Every row belongs to one group in each of 3 separate groupings. Each group adds its own fixed numbers to the row, and there is some noise. The rows also spread widely along 6 directions, which tell nothing about the answers.
(in the rows, 128 means zero)
Some rows, each with its group in each grouping after it:
[ 93 122 171 102 140 139 123 139 141 118 154 120 127 137 156  55  83 163
 151 198 124 123 129 186 136 179 134]
j_35 (0) (0)
[148 159  99 145 113 152 141 153 143 142 115 137 130 125 121 155 162 109
 127 152 140 152 102 100 166  93 130]
j_526 (2) (2)
[153 103 129 164 139 109 139 171 176 177 159 143 120 123 138  75 202 128
 142 245 201 127  44 127 169 105  74]
j_9 (1) (2)
[120 108 112  61 158 115 184 146 126  61 144 145 104 158 116  98 124 170
 154  68 121 112 177 149  95 168 134]
j_9 (3) (3)
[120 127 110 156 167 166 161 106 123 148  92 114  77  92  88 113 220  83
 128 130 156  73 110 102 126 145 113]
j_35 (3) (1)
[117 109 108  98 125 102 161 207 168 121 168 182 127 142 157  90 150 170
 176 175 165 177 100 149 160 109 111]
j_526 (1) (0)
[116 151  98 105 136 135 145 151 145  71 118 149 111 146 133 134 104 122
 141 112 107 156 132  83 137 141 141]
j_526 (0) (3)
[136 121 149 123 137 135 126 118  94 102 108 122 121 146 107 121 125 155
 142  67 154  45 174 180  86 171 104]
j_9 (2) (1)
[149 136 132 116 126 120 145 147 161 120 137 122 131 145 138 105 133 145
 126 188 131 146 102 141 161 130 128]
j_9 (2) (2)
[ 82 154 178 111 165 164 166 112 144  64  97  82  76 129  87  54 128 136
 121 148  97  81 122 122 141 190 145]
j_35 (3) (0)
[107 160 109  77 125 125 175 107 162  93 126 130 158 130 140 118 102 147
 143 145  77 186 153 132 143 142 199]
j_35 (3) (1)
[114 138 159 162 141 176 135  93 106 147 111  76  81 111  98  84 169  95
 124 168 138  76 111 149 135 168 143]
j_35 (3) (0)
[148 192 126 147 102 156 122  49  70 101  81  54 126 116  89 197 121  73
  87  73  80 123 181  82 121 159 196]
j_9 (3) (3)
[ 95 137 115  82 184 124 194 148 187  83 125 136 108 132 133  47 149 128
 139 188 106 150 109 113 150 156 138]
j_35 (0) (1)
[121 147 115 113 164 163 190 118  98  98  91 118  86 134  86 127 164 112
 120  73 108  97 164 139 105 137 139]
j_35 (2) (2)
[ 97 159 156  91 143 141 173 119 165  64 111 105 119 139 125  81  85 145
 122 150  69 164 126 149 158 162 170]
j_35 (2) (0)
[112 164 154 123 183 139 171  99 166 106 110  45  82 132  95  36 176 103
  78 201  99 127  91  94 157 173 162]
j_9 (3) (2)
[156 108 146 168 117 144  84 119  65 179 141 112 121 120 116 130 180 121
 165 117 199  68 146 176 106 137  99]
j_9 (1) (0)
[124 146 129 112 154 124 142 124 133 125 133  85 128 139 133  77 136 128
 122 178 120 132 129 139 132 156 138]
j_9 (0) (2)
[108 148  90  80 140 132 176 146 152  52 103 175 135 147 120 143  94 133
 150  85  98 133 158 102 144 131 134]
j_35 (0) (1)

New rows, each followed by its group in each grouping:
[111 163 139  91 122 148 156 118 122  49  98 116 124 148 108 129  79 140
 122  88  75 146 163 140 139 153 174]
j_35 (2) (0)
[121 135 147 107 142 135 141 171 154 107 139 137 125 152 145  86 111 175
 139 156 144 119 112 156 131 143 117]
j_526 (2) (2)
[124 133 140 138 145 159 129 133 113 137 124 108  97 125 114 111 179 126
 140 109 149  91 140 130 129 154 127]
j_526 (3) (0)
[ 82 149 167  76 162 135 141 108 147  88 134  96 135 138 142  50  75 153
 129 157  79 129 149 164 119 199 166]
j_35 (0) (1)
[127 139 155 124 150 134 150 130 139 110 122  75 103 134 111  71 150 140
 116 171 128  96 110 135 128 170 129]
j_9 (3) (2)
[147 111 135 127  96 117  92 119  83 171 170 120 163 132 153 126 147 154
 159 135 155 147 157 198 111 114 147]
j_9 (1) (0)
[163 138 125 183  97 165  94 100  97 182 103  81 135 107 115 156 168  96
 118 156 159 103 124 107 132 117 132]
j_9 (3) (2)
[153 138 127 141  98 135  92 127 109 127 122 107 168 142 140 163  84 135
 139 131 133 122 157 131 128 131 130]
j_9 (0) (2)
[153 179 106 161 102 150 115  56 119 159 108  48 142 101 110 156 183  65
  99 180  97 187 105  83 178 119 199]
j_9 (3) (0)
[122 177 131 100 114 141 131  84 115 104 119  77 133 130 122 144 109 121
 111 115  88 171 163 113 121 160 206]
j_526 (3) (3)
[158 127 100 101  96 108 156 182 176  92 141 181 165 162 156 152  99 165
 149 140 138 163 115 132 163  89 109]
j_9 (2) (2)
[171 151  70 184 101 153 132 107 117 126  64 130 121 101  77 205 190  78
 125  94 156 100 104  44 167  90 110]
j_9 (3) (1)
[116 158 114 100 134 137 173 145 193  94 112 140 133 131 139 105 118 128
 130 185 108 172  88 113 179 130 146]
j_35 (2) (1)
[106 126 183 126 102 125  77 187 155 108 147 139 166 160 178 103  33 183
 158 181 164 106 125 163 134 167 102]
j_526 (0) (2)
[165 164 135 170  77 141  84 113 160 135  95  79 172 121 126 163  98 105
 108 200 122 153  84  69 185 123 158]
j_9 (3) (2)
[143 168 142 137 117 138 108  61 105 135 102  66 136 127 119 144 134 117
 110 138 120 119 131 146 130 141 170]
j_9 (2) (1)
[163 144  95 100  83 118 129 114 114 113 140 148 168 146 151 180  95 140
 137  96 106 184 156 152 125 114 168]
j_9 (2) (3)
[171 123 100 143 111 153 128 125  85 139 125 143 116 124 111 168 184 115
 155  78 170 102 142 158 128  97 114]
j_9 (2) (0)
[120 143 110 101 142 141 177 143 172 100 121 121 137 128 121 116 132 131
 126 177 105 157 105 112 158 130 151]
j_35 (3) (2)
[134 170 155 156  90 141  61  65 114 146 110  55 185 118 149 151  80 104
 111 171 112 129 136 132 140 163 175]
j_9 (0) (1)
[177 102  96 152  83 128 109 178 135 155 147 192 150 134 149 167 153 140
 186 155 195 137  93 153 161  68  83]
j_9 (2) (0)
[147 114 100 121  81 144 111 147 102 161 159 174 157 139 165 163 127 165
 178  97 161 152 152 184 122 101 139]
j_526 (2) (0)
[149 152  84 164  95 161  91 141 131 160 119 140 133 118 150 184 159  98
 158 157 156 162  98  90 187  86 132]
j_526 (0) (0)
[140 146  66  93 146 131 179 135 131 116 136 119 118 139 131 137 167 106
 114 147  98 182 138  96 141 107 155]
j_9 (0) (2)
[110 151 149 143 123 150 133  97 141 120 105  97 134 110 118 114 126 118
 129 166 124 109 110 117 152 155 146]
j_35 (3) (1)
[152 173  74 143  87 148 138 130 156 122 119 142 142 126 130 183 145  91
 124 150 119 217  94  71 179  85 171]
j_526 (2) (3)
[130 135 155 153 125 154 106  87 100 158 126  62 111 122 118 100 160 115
 120 167 137 102 115 146 138 156 148]
j_9 (3) (0)
[128 167 144 142 118 162 123 112 131 132 122  95 116 132 132 121 139 110
 125 150 119 142 114 121 158 132 160]
j_526 (2) (0)
[121  86 139  99 159 117 158 188 170  81 134 178 113 146 121  74 143 182
 167 125 186  48 122 145 131 164  64]
j_9 (3) (1)
[118 168 172 137 108 162 107 108 131 121 117  85 121 135 140 104 102 127
 119 138 110 136 133 144 142 152 165]
j_526 (2) (0)
